The same things were measured in two ways. Each way mixes the same 11 hidden numbers, adds some noise and spreads widely along 6 directions of its own, which tell nothing about the thing.
Some things both ways: the first way, then the second way.
[ -3  27  -1 -17 -34  -8 -13 -25 -26  10   0 -24  18   0  -2  -3  24  -3
  12  13 -10  39   0   1  14]
[ 32  20 -30   3  19   9  -9 -16 -16 -14  -8   2  10  20   7  31 -17 -30]

[ -9   1   5  32   0  13  -5  24   0   6   6  12   5 -31  -5 -26 -32  -5
  26  13 -13  -3  15  -3 -22]
[ 67  32 -40  16 -37   9 -13   4  -5  15 -16 -17  23 -18  36 -19  39  16]

[ 12  -6   5 -26  -8   0  -4 -10  10 -19  -1  -9  -7   4   1  28  31  22
 -21 -23 -26  19  -6  12  54]
[ -9 -24 -11  -1  -2  23 -25  17   6 -36  39 -30  19 -22  14 -26  -2  50]

[ -1 -19 -15   6   5   8   4  17  14 -11  -1  -5  -9  -7  13   1  -1  -2
  -4   7   4  -6   7 -11  10]
[ 15 -21 -22  23 -28  17 -19 -18  23  32  32  -7   0 -21  -6  -3  26  32]

[ -1  13   5  -6 -16  -4  -3 -14   7   5  16  -4   3  21  -3  14  14   1
   1 -13  -9   8 -12  11   7]
[ 21 -21 -36  12  21  11 -11   3   5  -3  46 -19 -21 -46 -10  19 -20   5]

[-12  15   1  15   2  -3 -13  13   0  12  25  20   2  16  -2  -7   1  -9
  18   8 -14   3  -2  -5 -16]
[ -3  15  -9  15  -9  13 -11  19  -5  -4 -11 -14 -26  -7  28   5  -5  24]

[-13  12  19   7   8  11  -8  14  21 -12  42  14 -18  11  15  13  -2  -2
   6  -1 -16 -28  -1  -4  -2]
[ 16  36  13  29 -15  -2   6   4  -4   3 -29  16 -11   0  34   6   3 -30]

[  3  12  -4  20   0  13  -6   3 -20  16   5 -17  -3  -7  -8   4 -20  -6
  22  -5  -1   5   2  17 -26]
[  3  15  -1  23  -5   4  12  27   0 -16 -31  19   1   7  -3  38  14   2]

[-12 -13  11  -5  -1   8  -1  -3  28 -16 -18   5 -11 -17  -6   4   3   2
  -6   5 -15  -4   1 -14  34]
[-27   4 -24   3 -33   2 -17  29  14  -9   1 -14 -10 -12  11 -25 -16  -5]

[  4 -33  -8  39  -8 -18   0 -13  11  23  16  25  14 -11  22 -24 -42  25
   1  -7   3   9   6  18 -44]
[ 17  12 -24  46   9  17  -9   4 -13   3 -26  -4 -15   8  -6  34  23   9]

[  7   9   2   6   8  -2  -9  -3 -17   2  -4   6   7  -2 -10  -6  -2  -6
   6  -2  -9  11  -4   9 -14]
[ 28   1   5  -4  14  13 -17   7  -4 -10  31 -28  15   0   8  13  11  40]

[  1  -6   0  -7  -3   7   3   1   5  -5   0   1   0 -10   1   5 -12   8
  -3  -2  -3   7   9  10 -12]
[ 18  -4   9   5 -12   7 -21 -16   0  -9  26 -11  23   7  38 -13  18  26]

[ -7 -25  -5   4   6  -1 -18  10  13  -6 -21  25 -19 -17   1 -18 -12   7
  -6  12   1 -11   5 -23 -10]
[-18  50 -23   4 -44  14 -13   8   0  -6 -37  -3  -6  -6  43 -15   9  -6]

[  0  -8   6  26  -9 -10  11  -9  -5  30   8  -6   2   5  -8  21 -23  20
  14 -23 -19   3   0  26 -12]
[-26 -44 -12  35  25   9   5  34  19  -1  42  17   4 -29 -51  35  27  47]

[  0 -10  23   4 -24   1 -12 -17  21 -21   1  -4   0 -12  11  -8   5   4
 -11  -3 -12 -13  -4  -7  29]
[ 32  38 -38   1 -60  12 -15  -8 -10  13 -14 -14  20 -21  28 -32   8 -38]

[-29  -4   2 -12 -11  15  -8   5  17   2   2  12  -6  -6   7 -18 -19 -14
   7  43  13   5  11 -21 -45]
[-24  -5  20  17  -5  13 -13   0   6 -20  10 -15  -8  27  22   1  -7 -11]

[ -2   1   7  17  14   5   9  25 -19  -2   9   4   6 -28  -3 -15 -15   9
   4  -4  -9 -17  19   0   8]
[ 12  -3 -74  50 -20   4  12  19   6  33  -2  -7 -17 -54 -27  16  44  26]

[-13  13   2 -10  12  -1  15   2 -11  10  10   4  11   9  -8  -9  17  -8
  -4   9   4  11  -4  -6  12]
[  4 -10  -6  25  28   2  11  14 -22  -6  -9 -15 -14   1 -22  25 -20  39]

[-12 -29  -7  -9 -29   7   6  -6  30  14 -18  -6   7   9   3 -12 -18   0
  -6  18  32  19   5  -1 -32]
[ 85  19 -16  44  59   6  16 -16  -1  11 -40  21  17   1  -9  49 -17 -52]

[-10  -6  -4   2  21 -10  -8   7   0   3 -14  13   1  15   6  -3  -1 -14
   6  25  10   6   9 -18 -11]
[-43  -1   7  20  -2   9 -23  15   9  11  -1   6 -26  16  -3  12  -1  28]

[  1  16   6 -23   2   1   9   9 -16  -8   4  -5   3   9  -8  -7  33  -5
 -13   2   6  -6  -8 -10  28]
[-52  11 -11  29 -53  14  26  17 -11  11 -32  -8 -12  -2   8 -15  16  21]

[  2   1   3  10  -3  -3   4   2  -5   5  19   8   2 -13   4   3 -13  21
   5 -14 -19  -2   7  13  -5]
[ -5 -10 -44  15  17  11 -11  20  -1 -21  26 -22 -13 -21   2  15  -1   8]

[ -1  14 -22  -5  21  13  21  -1  -8  14 -25  -4  -6  -7 -24 -19  13 -24
   5  13  24   8 -24  -9   1]
[ -8  20   0  -7   1 -10  22  15  -3  -6 -31 -10 -12  34   0  23 -39 -11]

[-12 -24   3  20  -9  11   2  -1   2  11  -5   2  -6 -27  -2 -22 -23  -2
   3  18  -5  -2  -3 -10 -20]
[ 42  29 -31  -5 -29  -5  -6 -19  15  12  -5   3  45  -1  21  -5  28 -15]

[ 16 -28  -2  10  -8  -5 -12  -6  24 -18  17   6  -4  19  22   7  13   0
 -17 -10 -14   2 -18   4   9]
[ 25  29 -41  32 -22   8   9  29  -2  10 -37 -13 -21 -13   9  18  13 -14]

[-14 -49   2  24 -26  -4   4 -10  45  -4   7  12 -14 -11  19   1 -27   8
  -7   4 -17 -22  -1 -14 -12]
[ 32  -2   7  18  -3   9   1   6 -26  -5   5  -8  17  10 -11  11   5  11]

[  6  16   4  -4  33  -4  13  17 -24  -1  -8  -7  -9   6   0  18  -5   1
   5  -3  18 -32  14   1  -2]
[-71 -10 -30  33 -20  12  12  51  -8  -7   3  11 -24 -25 -27   9  12  11]

[ 22 -16 -21 -30  13   7  -1   5  26 -23   4   2  -8  20  18  11  43  14
 -34 -16  10  31 -14   9  49]
[-25 -35   0  17  13  32 -36 -24  63  12  43 -32 -18  -9  17  -5 -11  21]

[ 12   8 -15  -9   5 -13  12   6   5  -3 -19  23  19 -11  -5 -21 -12   7
   4  -2  16   5  13   5 -18]
[  0   0  -9  10  16   7 -25 -34  14  43  36 -21 -35  27  37  13 -18 -25]

[ -4   6  -1   6   4   3  -4  -1   1   4  13  -2   3  11  10   0  -1 -12
   8  12   4   9   0   2 -13]
[  6 -20 -11  34  -7  18 -10  18   1   2  23 -14 -11 -15 -22  12  21  33]

Other things, the second way, with their names:
(197): [-42 -29  -4  24   7  24   1   4   4 -13  32 -23 -11  -6   6  10  -3  11]
(14): [ -5 -30   5  16  17  18   8   4   9 -18  45 -36 -19 -14  15  21  -7  22]
(337): [  4  16  24 -14  20   8 -12   4 -26 -19  -6 -20   9  24  22   1 -41  10]
(89): [ 15  15   2   6  13 -19   0   8   9  -6  -5  37  19   2   0  18 -14 -18]
(4): [-22  17 -34   5 -41   5 -17  -5   3  13  -6  12 -11  -8  39 -11   9  14]
(24): [ 16 -13 -26 -17 -12   8  -7 -43  16  16  54 -11  20 -29  25 -12 -15  -5]
(145): [-27  38 -21 -32 -78  19 -25  -6  -5 -20 -22 -14  28 -12  82 -60  -1  25]
(239): [  2  26 -13  15 -21  23   4 -15 -21   6 -17  -9   7  -3  23  -3  15  15]
(207): [-44  21  17  14 -30 -11  -8  22  12 -20 -39   9   1  28  30 -19  -6  -5]
(292): [ -3   7 -47  -3  32   2 -21  10   7   1   2  -9 -28   0  14  25 -43  -7]
(178): [-59 -23  12   7   3  14  -4  18   7 -10  21 -14 -15   2 -13   0 -25  21]
(367): [  7  11  12  -2  59  20  -8 -18  28  10  14   5  35  23  -7  40  -6 -21]
(164): [-18  24  15  13  -6   2  -3  27 -19 -20 -41  14  -7  26  26   8 -19  -3]
(372): [-49 -12  -7  14 -27   6  -8   6  28  -3  33 -17   0  12   4  -6  28  10]
(393): [-14  19  20  17  39   3   3   9  -8  -8 -41  13 -15  35  11  41 -37  -5]
(115): [ 40  10 -22   6  -8   9 -15  -8 -35  -7  15 -15   2 -19  10  -1  -9   8]
(331): [-32  -2 -33  18  -3  14 -32  19  37  33  10  -5 -45   4  -4  22 -15 -36]
(34): [ 36  -1 -90   4  15  -1   0  24 -34 -32  34 -32  -4 -60   7  -4 -17   9]
(223): [ -3  15   3  24 -16   7  -2  24 -13 -20 -12  -7 -21 -11   9   4  -3  -5]
(222): [ -8   4 -23   9   8  25 -25 -14  26  15  29 -22  -4  -6  32   2   8 -11]
(285): [ -7 -12 -58  26  15   3   5  19  13   8  46 -13 -23 -33 -27  31  19  -6]
(408): [-66  -3  11  11 -27  21  41  44 -26 -40   1  -9   7 -18 -29   5  13  36]
(424): [ 15   4 -40  33  20 -11   6  34  18   0 -27  13  -8 -41 -31  20  -8   5]
(344): [ -7   9 -49   6  -6   5  -1  28  27 -10   7 -29 -24 -20  19   8 -16 -37]
(389): [ 10 -11 -16  26  38  35 -20   1   1 -10   4 -21 -21  -2  -8  29 -34 -22]
(321): [ 23  -4 -67  30 -23  11  20  36  18   0  -8 -37 -12 -68   0  -3  17  29]
(53): [ 25 -22  -8  40   1  22  11 -15  20  41  27  -6   8 -24 -15  21  40  24]
(290): [-11   1 -10  -7  11  -1 -11  -4  17  -2   8  19  14  10  -6  18 -24 -17]
(276): [ 42   3 -21  33  36   8  -3   2 -13   5  11   7 -20  -1 -32  40 -23 -52]
(96): [ 16  26 -40  27  -7  14  -9  -4 -22  -2 -39  15 -33 -28  24  13 -28 -10]
(133): [-23   9   3  -4   2   5 -12 -21  22  25  11   2   5  31  11  15  -5 -15]
(333): [ 11   4 -13  17  -2   0 -17   6  17  -1  -4  13  -8 -24  26   8   3  28]
(376): [ 18  18 -45   7  -6  -4 -24  20 -17 -33 -25 -21   5  -5  25 -19 -18  -1]
(136): [-47 -25 -14   4  25  15 -29   8  39  -4  24 -19  -1  14   8   2 -13  19]
(172): [ 14   2  -2  11  -9  16  -1  -2   9  -1  12 -12  17   2   8  10  17   5]

Some of these things the first way, each followed by its name:
[ 18  -6   1 -33 -10 -10 -16   3  -2 -25 -15   5   8   9   5   2  23  11
 -20  -3  -4  17   7  -1  16]  (222)
[ 14 -15  -9 -15  37  10  19  -4   8 -10 -44 -15 -21  -4  -6  29  -9   3
 -14 -11  29 -12   0  11   9]  (89)
[-13  13 -16   6  11   3   6  20  -3  25 -13   5   4  -1 -11 -19 -29   0
  19   8  41  -8  22  -2 -41]  (96)
[  1   7   3  -4  14   7  10  20 -18  -2  -8  -5  12 -26  -8  -6   1  13
   4  -1 -10  17  20   5  32]  (136)
[ -9  -7  14  12  23   9  13  -5   8  12  -6   1   0  -5 -11   1 -10   7
  -5 -11   5   5  -4  13  19]  (424)
[ -6  -3  10 -14  -9   9  -1  -7   0 -14  -7   8  -7 -41  -7  -7  -1  17
  -7   2 -28   6   4  -5  21]  (372)
[  1  -7  -3  10   5  -5   6   3  -3   2  -6   7   1 -11   1 -11  -3   2
   0   4  -2  -7   0  -7   4]  (133)
[ -8  37  17  -3 -10 -12  -7 -18 -15  10  34  -5  18  32   6   3  19 -13
  12   5  -4   9  -8   6  -2]  (115)
[ -3  -7   0 -12 -12  16  -8   4  17 -16 -10   4 -12 -14  -8  -3   6  -4
  -4   7 -13   6  -6  -8   7]  (344)
[ -2  14   7   0  18   9  -2  -3  12  -3   6  11 -10  -3   1   2 -11   1
   3  -5  10 -12  -2   7 -11]  (223)
[-16  11  24 -24 -30 -12 -20 -17   6 -13   2   2  10  22 -10   5  40 -11
  -7  11 -32  17  -8 -19  38]  (337)
[ 22   4 -10  14  30  -5  11   4 -15  17  16   6  -4  22   2  -2   8   9
  -8 -25  22  -8 -22  20  -3]  (145)
[  5 -34 -16  -9 -27 -34  -7 -36  19  20 -24  13  15  43  -2   1  20   0
 -16   5   0  47 -22   0 -10]  (292)
[ -2   7  15   7  25   9  17 -13   9   7   4  10   1 -22  -4   0 -15  18
  -2 -16  -1   5  -3  23  18]  (207)
[  3 -17 -12  16  25 -10  30 -14  14  36 -17  23   1  14  -9 -16 -31   7
  -5  -9  47  -7 -17  17 -47]  (178)
[ 37 -18 -13 -27  20  -3  -1   5 -18 -25 -46 -14  -8  -7   1  11  19  16
 -29 -17  17   2   2   6  33]  (367)
[ 11  14 -11 -13  19  26   5  23 -23 -12 -35 -18  -4 -35 -18 -11 -14  -9
   8   8  26  -4  17   2 -12]  (172)
